The rows are grouped in 3 ways, from coarse to fine. Each group lies inside one group of the grouping before and may be the whole of it. The rows also spread widely along 8 directions, which tell nothing about the answers.
(in the rows, 128 means zero)
Some rows, each with its group in each grouping after it:
[166 123 126 148 104 115 147 148 115 111 111 152 127 140 114 160 113  84
 160 125 161 156 164 153 112 142 109 154 145 121 137 130 145 160 150]
ferap J_821 fenop
[181 123  95 121 126 106 132 128 141 101 121 179 110 175 111 197  93  73
 149 133 106 162 142 107  76 123 119 139 154 114 103 122 152 166 148]
ferap J_901 kibu
[165 147 127 146 123 105 141 161 157 114 125 103 169 111 131 137 101 165
 117 109 119 135 112 144 145 116  98 137 146 119 139 107 140 153 131]
maros J_601 tilo
[159 117 113 149 123 106 140 143 121 113 127 140 133 131 117 134 112 110
 180 151 148 144 124 139 100 146 136 132 165  99 134  94 129 161 146]
maros J_399 gosir
[157 111 139 137  80 170 144 110 127  95 146 173 110  75 118 160 143  73
 129 131 155 101 181 156  98 149 103 152 134 140 152 164 139 148 168]
ferap J_69 nasib
[117  99 111 136 128  95 134 124 113 126 140 149 124 122 119 131 141  95
 177 143 145 137 122 116  78 148 142 124 153  91 131 122 123 137 136]
maros J_601 mal
[156 152  52  94 108 129 161 161 166 165 156 150 160  69 112 154 124 118
 115 127  80  76  89  94 141 131 137  92 154  88 120 184 112  82 167]
ferap J_69 Nar
[103  94 172 127 141  92 137 123 120 146 174 121 142  96 161 114 142 153
 139 119 109 126 109 123 111 132 118 145 153 108 122 116 109 150 137]
maros J_385 Bur
[183 151 151 159  52 171 152 170 113 116 162 183 108  73 119 158 104  78
 112 136 153  86 171 192 129 176 116 170 165 140 158 144 114 171 192]
maros J_849 Mel
[137  91 178 146 107 123 117 121 105 149  94  99 168 121 128  94 146 140
 151 128 129 157 124 165 157 132  89 137 129 140 109 136 134 128 116]
ferap J_918 tebed
[190 162 104 142  92 140 161 162 164  98 116 131 154 103 111 173  94 114
 114 101 144 121 161 150 141 110  94 143 129 122 153 157 158 147 151]
ferap J_901 zagor
[160 123 137 124  85 135 133 143 109 145 132 170 118 126 123 159 113  83
 125 128 117 133 145 147 124 164 110 155 151 134 106 158 116 143 162]
ferap J_69 gopa
[173 135  97 157 106  67 135 183 105 127  34 117 140 222  93 155  80  83
 196 115 177 231 154 136 122 137 101 149 132 104 107 134 152 153 113]
ferap J_821 Nase
[ 95 119 147 116 107  91 159 148 134 168 148 122 142 108 149 153 138 138
 110  54 111 142 143 107 145 107  78 162 103 108 112 209 122 129 128]
ferap J_918 kede
[139 121 178 149  99 109 137 148 119 133 139 128 122 125 141 149 106 126
 112  96 125 155 147 148 131 137  85 173 137 135 119 136 122 171 132]
maros J_849 zemag
[170 141 148 151 102 119 143 167 127 126 132 120 146 113 126 133  98 141
 129 129 124 135 119 161 143 142 113 154 161 123 132 111 123 158 155]
maros J_399 Fim
[196 137 145 142  90 122 108 159 113 141  70 135 143 183 107 147  80 107
 136 129 110 193 131 163 154 138  87 147 149 145  84 129 148 152 133]
ferap J_918 Vamu
[168 115 173 169 105 124 119 135 128 108  87  89 155 134 123 113 106 145
 137 125 140 164 127 166 142 130  84 141 138 143 125 105 142 162 105]
maros J_849 Sosas
[108 112 107 113 104 122 142 133 149 148 149 140 136  92 116 145 144 109
 113 111 102 124 114  91  98 129 108 121 126 104 126 185 121 111 125]
maros J_601 mal
[197 155 149 163  91 137 135 171 145 109 111 111 156 116 119 141  83 143
 113 122 124 132 127 174 157 129  90 143 152 141 138 107 138 166 138]
maros J_849 Mel
[147 145  98 139  95 110 171 183 104 161 140 145 155  74 125 127 127 101
 163 128 162  85 132 151 153 165 152 136 164  82 152 163 104 116 181]
ferap J_901 kibu
[139 128  80 128 122  93 170 144 148 104 124 153 121 137 113 187 121  80
 162  93 159 156 166  94  83 110 105 135 116  89 141 167 152 145 136]
ferap J_821 fenop
[131  95 186 119 123 121 119 106 105 156 172 159 129 108 151 133 148 134
 123 128  81 123 119 149 136 137 111 154 160 136 100 124 119 147 159]
ferap J_918 Vamu
[171 138 182 118  55 161 122 157 150 161 102 116 150 121 123 161  98 138
  37  78  67 157 136 146 180 132  42 171 112 180  88 202 130 134 128]
ferap J_69 gopa
[126 113 148 145 100 103 132 153 104 140 118 134 127 135 122 135 121 105
 143 113 145 160 140 141 112 155 108 159 142 117 123 143 120 150 131]
maros J_601 mal
[166 153  86 132 100 140 160 158 194  93 115 114 150  97 107 166  94 114
 108  98 130 133 138 104 104  97  82 116 111 114 148 172 157 140 123]
maros J_385 Bur
[154 153 109 128  90 121 179 176 132 124 173 184 115  92 128 192 114  84
 115  94 141  99 174 140 121 142 116 174 145 105 158 173 126 155 190]
ferap J_821 Nase
[183 127 130 157  94 116 122 154  90 128  75 148 130 173 103 137  97  77
 185 146 160 179 150 172 132 156 113 145 155 125 108 120 145 156 145]
ferap J_918 Vamu
[121 114 143 126 123  99 152 133 130 143 150 123 153  97 143 142 139 138
 132  95 124 125 137 127 134 119 108 147 132 104 132 157 125 130 139]
ferap J_901 zagor

New rows, each followed by its group in each grouping:
[173 133 100 148  93 127 141 153 144 101  99 132 128 142  97 155  96  91
 153 136 146 167 139 129  96 133 106 131 136 113 130 140 146 154 133]
maros J_399 Fim
[118 126  70  73 129 140 169 116 156 167 252 210 125  14 142 162 174 102
 113 136  57  16  97  85 106 130 163  99 164  71 139 183  99  92 206]
ferap J_918 Vamu
[164 105 141 140  97 137 123 110 129  92 137 181  84 148 117 177 109  64
 133 139 124 154 158 134  64 146 103 151 147 137 114 128 141 182 139]
maros J_849 Sosas
[131 102 111 131 111 129 122 112 142 121 125 136 137 108 112 131 142 104
 141 141 123 139 122 113  90 134 108 116 133 119 128 145 137 131 120]
maros J_601 tilo
[201 131 134 108  78 187 109 131 153 151 124 150 156  85 107 137 116 123
  76 158  48 100  95 152 154 143 100 115 160 162 102 152 124 109 161]
ferap J_69 nasib
[175 181  44 151 111 123 194 186 171  96 157 139 149  49 114 161 101 106
 154 118 173  66 138 129 124 123 140 105 149  68 190 143 133 135 172]
maros J_849 zemag
[154 119 123 125  97 141 119 133 152 134 120 133 144 115 105 139 120 116
 105 134  88 139 106 120 112 132  99 121 141 133 115 148 133 129 124]
maros J_601 mal
[191 166 150 135  68 148 154 183 138 133 134 148 140 102 129 175  85 120
  76  92 116 113 156 170 171 147  85 175 144 148 127 165 126 154 175]
ferap J_69 gopa
[168 151 112 164 107  94 158 176 123 100 122 144 119 143 120 166  84  98
 168 112 175 149 159 148 108 140 117 150 150 102 145 114 134 177 148]
maros J_849 Mel
[116  93 126 112  90 135 137 107 105 141 159 203  84 120 122 172 151  44
 146 123 126 138 168 113  75 148 111 150 131 116 109 194 128 140 156]
ferap J_918 Vamu
[150 123 124 140 144  97 156 131 121 104 159 146 139 103 145 145 128 127
 171 128 153 102 138 147 120 134 137 138 160  98 145  91 128 153 165]
ferap J_69 gopa
[159 126 138 131 125 111 145 129 123 110 163 175 115 127 139 174 115 104
 143 115 124 128 152 145 111 126 114 157 155 116 125 115 143 170 169]
ferap J_918 Vamu
[158 129 141 131 135  98 125 154 147 143 119  94 171 130 135 115  98 168
 130 127  88 152  83 126 139 119 107 120 158 117 105  99 128 142 121]
maros J_385 Bur
[175 148 119 124  83 145 137 160 163 147 101 117 167 109 112 144 103 133
  96 103  93 133 121 137 167 110  76 128 121 138 115 182 144 122 133]
ferap J_918 kede
[132  91 126 119 147  97 130 108  90 141 172 181 120 111 141 129 151 101
 193 167 120 105 114 136  93 164 167 127 189  94 116  92 103 135 179]
ferap J_69 nasib
[148 112 148 117 134 135 148  98 147 100 197 167 127  66 151 164 146 133
 115 122  99  76 137 137 107 120 117 145 156 127 143 112 133 154 177]
ferap J_69 nasib
[195 143  92 145 112 124 146 163 124 123 110 147 157 115 105 135 108  98
 174 160 145 119 124 161 136 151 139 118 172 105 145 107 135 134 167]
ferap J_821 fenop
[129  77 166 113  43 168  88 101 104 175  74 157 104 164  93 146 142  46
 104 120  91 210 152 117 105 152  53 150  98 170  57 241 136 118 102]
ferap J_918 Vamu
[172 125 127 132  26 190 126 140 133 137  76 152 125 116  82 161 116  47
  91 119 133 158 178 146 123 150  66 147 104 158 116 241 146 119 132]
ferap J_901 zagor
[144 157 124 140  80 103 169 195 110 146 166 175 101 112 131 180  95  84
 127  95 145 119 160 141 120 163 121 173 155 101 135 169 100 164 176]
maros J_849 Mel
[ 94 108 113 112 146  88 154 129 169 142 154  94 162  88 142 126 142 162
 130  92 101 133  96  71 104  95 102 107 117  88 125 161 125 116 105]
maros J_385 Bur
[172 133  95 138 143  72 147 159 115 119 125 159 133 166 122 162 100 104
 186 139 137 153 130 135 110 135 142 139 173  90 127  85 137 161 160]
ferap J_821 Nase
[150 125 117 128 126  88 147 149 148 112 140 147 116 161 127 181  92 116
 136 104 112 173 133 102  86 119 107 155 145 103 113 121 136 176 136]
maros J_399 gosir
[211 131 167 165  92 152 118 148 107 115  95 130 163 117 118 118 101 123
 136 162 136 125 132 208 165 155 116 151 178 153 133  88 140 159 162]
ferap J_901 kibu
[132 125 124 141  97 112 162 152 130 111 152 150 111 112 125 164 117  96
 141 107 151 139 155 124  94 137 110 159 132 103 142 157 128 161 151]
maros J_399 Fim
[175 104 178 142  79 147  92 126 114 140 105 145 120 156 111 135 105 102
 113 152  84 171 119 156 118 155  88 146 155 166  86 122 126 161 125]
maros J_849 Mel
[155  98 185 159 103 130 120 125  99 114 135 142 120 129 131 123 120 115
 148 153 133 152 136 173 109 159 114 166 165 141 123  93 126 177 150]
maros J_399 Fim
[199 147  88 153 124 119 145 148 161  81  74  99 172 126 102 141  96 133
 167 127 158 143 132 145 135 105 103 107 134 115 145 105 165 137 128]
ferap J_69 nasib
[163 153 102 138  95 125 154 166 169 127 123 118 146 101 115 161  96 121
 108 100 117 132 126 116 133 116  90 124 126 112 135 166 134 136 128]
maros J_849 zemag
[178 125 112 127 126 135 129 119 141 116 137 153 146 109 119 142 123 116
 148 150 105 116 113 142 124 119 121 112 158 119 122 110 148 138 156]
ferap J_918 Vamu
[110 119  94 132 145  79 144 138 164 130 113  76 181 107 126 113 137 166
 153 102 127 149  94  89 123  96 104  99 117  86 133 137 138 112  92]
maros J_601 tilo
[179 140  96 127  72 174 152 149 141 115 180 202 104  68 105 166 116  61
 116 165 117  75 137 143  90 167 140 135 169 116 150 155 119 144 199]
maros J_399 Fim
[155 136 167 166  90 123 145 156 146 104 108  94 146 118 128 147 103 143
 112  84 148 159 155 153 141 113  64 160 113 142 139 144 144 168 112]
maros J_849 Mel
[184 145  64 140  54 170 158 156 136 103  99 183 113 103  81 182 110  21
 143 136 175 118 184 135  93 152 113 132 128 114 151 206 150 131 166]
ferap J_901 kibu
[148 139 115 157 179  33 149 174 137 136 103  47 202 134 145  89 102 213
 193 115 136 148  64 132 170 105 134 100 161  69 129  59 120 134 104]
maros J_849 Sosas
[175 117 166 134  74 171 128 119 119 110 149 187 102 108 126 171 119  75
 103 133 120 116 171 170 112 161  97 172 150 163 124 145 132 166 174]
ferap J_69 gopa
[205 156  68 131  84 155 149 156 153  97 106 171 126 114  90 180  94  64
 141 140 143 118 154 139 107 139 114 119 145 118 138 155 149 135 167]
ferap J_69 nasib
[144 129 116 152 100 107 138 164 128 125  89 113 148 136 107 133 109 111
 150 113 157 163 133 136 120 138 105 136 130 111 134 144 137 138 118]
maros J_601 mal
[154 142  25 113 119 125 156 137 187 108 142 157 127 100  93 176 120  79
 151 135 112 111 111  65  65 108 128  74 129  76 138 167 139 114 131]
maros J_849 Mel
[151  90 175 124  93 144 105 111 103 166 122 143 143 118 126 119 141 111
 115 153  78 136 110 149 137 156 108 144 160 151  91 145 118 128 142]
ferap J_901 kibu
[129  93 165 121  90 130 110 124 121 149 121 147 110 148 122 146 118  88
 112 123  94 180 133 114  87 147  85 153 134 143  85 168 124 153 119]
maros J_385 Bur
[134 123 158 108 113 104 150 140 120 148 186 173 114 106 154 176 124 120
 105  95  91 115 141 129 124 142 111 173 156 122 110 148 107 153 177]
ferap J_69 nasib
[178 159  98 134  73 118 139 199 122 168 104 142 137 133 103 143  80  95
 127 130 115 141 110 137 147 169 120 129 160 107 106 169 104 126 147]
maros J_849 Sosas
[167 150  67 136 123 133 180 146 161  89 151 141 155  47 119 152 132 114
 162 124 168  65 144 134 118 119 135 106 143  85 182 137 140 122 174]
ferap J_69 nasib
[150  91 190 122 109 146  98  95 127 152 125 126 151 121 132 119 142 147
 102 133  62 150 105 146 149 120  80 137 139 162  86 133 138 134 124]
ferap J_918 Vamu
[139 117 117  98  80 140 131 133 133 164 138 170 114 118 116 169 128  77
 102 116  83 134 132 102 111 150 100 135 131 128  90 204 113 117 147]
ferap J_69 gopa
[125  85 117 125 127 100 131 108 113 124 131 165 112 149 118 156 148  77
 170 137 130 161 145 109  75 134 118 138 138 107 119 141 138 143 135]
ferap J_821 Nase
[146 145 138 109  95 121 164 172 144 155 203 175 117  86 143 182 105 129
  75  97  74 100 124 122 126 143 114 172 161 112 122 155 101 160 184]
maros J_399 gosir
[139 129 169 150 156  40 153 177 102 153 123  89 177 149 157 122 108 186
 165  90 137 163 114 157 175 123 114 166 161  98 123  80 120 158 137]
ferap J_821 fenop
[192 139 125 149 127 114 134 152 137 100 135 136 144 130 122 141  89 137
 151 160 115 132 104 156 119 136 133 132 181 116 130  64 135 169 161]
maros J_399 Fim
[206 159 132 141 105 163 149 148 149 108 158 152 159  64 129 145 110 139
 111 137 112  70 128 184 167 126 114 135 167 134 154 106 144 150 188]
ferap J_918 Vamu
[175 125  97 135  87 147 118 139 137 144  62 106 171 122  89 115 118 108
 146 148 123 150 109 136 149 142 103  97 134 129 109 164 138  98 119]
ferap J_69 Nar
[152 125 115 138 121 121 155 120 152  82 135 140 130 112 124 173 121 110
 139 100 150 130 164 126 104 109  98 142 125 117 143 140 158 156 141]
ferap J_69 Nar
[123 123 112 158 107  79 169 159  95 120 103 129 133 133 122 147 124  82
 200  96 220 161 188 142 114 141 119 157 123  82 152 167 136 145 137]
ferap J_901 zagor
[188 149 133 165  80 137 128 184 135 129  58  83 176 127 102 106  81 129
 139 134 153 164 122 170 158 144  92 128 141 136 129 132 140 141 119]
maros J_385 Bur
[219 161 122 131  86 146 130 178 139 142 109 145 160 121 110 154  79 121
  99 141  85 118 110 165 167 143 113 139 176 139 112 127 131 139 170]
ferap J_901 kibu
[126 127 128 126 121 106 165 153 136 149 163 127 160  69 140 136 148 146
 125 102 117  95 124 130 151 123 118 142 140 101 152 156 117 122 158]
ferap J_821 Nase
[190 140 117 135 120 133 136 149 141 104 157 168 129 108 125 148  92 108
 141 164 113 105 117 153 101 148 139 127 188 116 135  80 130 168 176]
maros J_385 Bur
[174 129 126 135  65 144 131 166 109 150  97 159 129 136  99 151 109  71
 126 135 126 152 149 156 134 163 102 154 144 137 118 174 128 133 155]
ferap J_821 Nase
[166 148 116 121 129 110 158 144 166 113 155 133 156 102 136 173 108 148
 109  96 102 112 132 125 135  97 104 139 142 110 137 135 145 146 152]
ferap J_901 zagor
[189 177  78 132  95 157 170 183 189 113 147 123 170  45 114 144  95 132
 103 126 121  71 114 135 140 122 115 105 148 106 167 152 134 125 166]
maros J_385 Bur
[213 172  59 111 113 109 142 178 151 132 126 176 139 152 102 188  69  91
 133 143  89 129 114 124 123 134 138 119 180  96 109 125 135 139 175]
ferap J_901 zagor
[186 173  64 128  96 126 163 189 182 118 121 124 153 109  99 168  80 123
 114 116 106 128 107 111 128 116 109 114 138  98 135 156 137 130 148]
maros J_399 Fim
[154 110 161 119  99 133 113 141 125 181 117 119 167 114 122 113 135 144
 100 137  61 138  92 144 167 139  97 136 151 144 100 149 116 112 135]
ferap J_821 Nase
[181 124 160 124  89 121 113 142 121 135  99 154 117 186 122 179  83 101
 104 111  89 189 143 140 127 143  79 170 143 159  73 138 137 166 135]
ferap J_69 gopa
[171 145  97 136 138 116 167 138 168  82 149 127 159  78 131 159 119 146
 146 111 142  91 137 136 127 102 118 121 142 101 163 110 148 142 159]
ferap J_69 nasib
[181 157  89 140 141  88 167 169 155 101 123 127 161 125 122 166  97 134
 161 110 144 131 132 135 133 106 120 129 150  91 151 101 150 152 153]
ferap J_821 fenop
[152 121 149 137 130 101 119 150 123 148 136 120 163 117 132 112 116 160
 130 142  92 130  84 149 143 143 127 132 175 120 118  86 116 141 140]
maros J_601 mal
[163 136 161 123  79 168 142 146 134 153 161 141 157  44 134 132 134 141
  79 119  93  73 125 169 173 149 100 147 154 145 134 165 110 120 179]
ferap J_69 nasib
[121 112 138 136 107 119 156 136 124 127 172 146 123  82 134 139 141 114
 141 125 134 113 133 130 102 144 125 148 147 103 143 146 114 146 158]
maros J_399 Fim
[195 153 129 110  91 146 126 157 169 146 115 127 163 122 115 165  86 147
  61 108  50 135 101 132 168 119  79 135 144 153  92 157 136 127 143]
ferap J_69 Nar
[175 142 109 114 107  99 123 162 153 149  87 129 145 186 113 169  80 121
 117 100  75 190 115 111 137 105  80 133 129 127  75 158 147 141 120]
ferap J_918 kede
[152 126  89 110 104 127 140 142 131 156 135 160 137 109 116 147 127  92
 142 139 104 114 113 113 121 151 131 113 151 105 109 164 114 109 156]
ferap J_69 gopa
[191 132 129 136  88 149 130 140 120 113 124 176 118 130 110 167 100  81
 129 144 125 129 152 161 120 157 115 151 165 141 117 130 137 156 171]
ferap J_69 Nar
[180 150 111 125  98 144 153 154 168 113 135 147 146 103 118 173 106 117
  99 104 106 113 142 137 137 109  86 137 129 127 130 160 152 142 156]
ferap J_918 tebed
[162 135 107 135 148  77 152 151 142 116 125 123 159 139 133 158 104 140
 157 112 125 139 119 122 128 107 123 132 153  95 127 105 142 149 142]
ferap J_901 kibu
[123 118 105 117  97 108 139 157 130 173 125 125 140 119 111 129 124 112
 134 128  98 151  94  96 119 144 118 121 138  97 100 181 106 109 129]
maros J_399 Fim
[167 151  80 121 142  81 151 166 151 138 126 130 164 138 128 149  98 140
 160 114 107 134 103 118 141 106 126 114 152  85 116 121 137 132 148]
ferap J_918 kede
[156 153  98 147  93 126 168 157 192  86 106  98 145 106 111 175 100 124
 104  67 148 146 155 105 119  89  64 128  89 115 151 188 158 145 102]
maros J_849 Sosas
[156 116 113 126 130  98 129 130 111 136 130 166 124 153 123 149 118  92
 174 141 118 151 126 129 109 137 130 128 160 102 102 118 134 145 153]
ferap J_918 Vamu
[135 124 138 165 126 102 172 146 138  86 144 105 148  88 139 135 125 148
 164  99 186 127 154 147 119 118 110 155 132  99 174 108 140 170 139]
maros J_399 gosir
[162 107 140 119 118  99  97 140  99 179 104 149 143 177 124 121 109 114
 157 157  75 171  92 142 139 150 123 129 171 125  64 117 117 133 141]
ferap J_918 kede
[238 190  80 137  93 150 144 185 165 115 102 143 168 115  98 161  69 120
 118 137 104 114 114 164 170 122 109 113 163 123 130 123 155 137 171]
ferap J_918 Vamu
[167 124 155 154  97 105 133 147  99  95 145 197  69 180 127 195  84  59
 154 124 150 170 182 155  70 160 110 187 165 128 116 104 132 214 163]
maros J_849 Mel
[125 110  92  84  95 151 135 108 176 165 143 138 151  77 110 154 156 109
  83 112  57 115 108  71 113 105  91  97 109 116 106 231 130  80 122]
ferap J_901 zagor
[136 147  73 123 101 114 173 164 133 146 144 154 138  84 117 155 131  90
 156 105 149 105 142 118 131 131 126 120 132  79 143 191 126 112 164]
ferap J_918 Vamu
[153 121 148 128 117 131 133 136 148 153 123  93 191  81 133 102 139 175
 116 120  90 110  94 149 177 110  94 114 136 128 120 139 132 110 133]
ferap J_918 tebed
[160 116 200 129 128 118 113 141 125 151 165 126 153 111 156 115 105 174
  96 140  58 123  87 162 146 143 112 153 186 147 100  78 110 165 154]
maros J_385 Bur
[114  93 180 131 121 109 140 115  96 144 168 143 133  84 154 123 159 132
 146 117 130 109 140 153 130 148 120 160 153 122 129 129 107 141 160]
ferap J_69 nasib
[150 119  85 107 100 141 141 131 142 146 138 167 134 101 107 150 139  81
 139 141 101 113 122 112 108 134 118 106 138 105 113 179 131 108 155]
ferap J_918 tebed
[137 123 155 162 127 106 162 141 139  88 152 106 146  90 143 135 124 157
 146 105 160 125 142 151 122 114 106 158 137 110 163 106 139 171 142]
maros J_399 Fim
[153 109 131 125  82 167 126 136 101 151 174 195 110  71 120 122 134  63
 140 188 116  83 122 155  93 193 154 131 189 121 129 140  98 137 190]
maros J_385 Bur
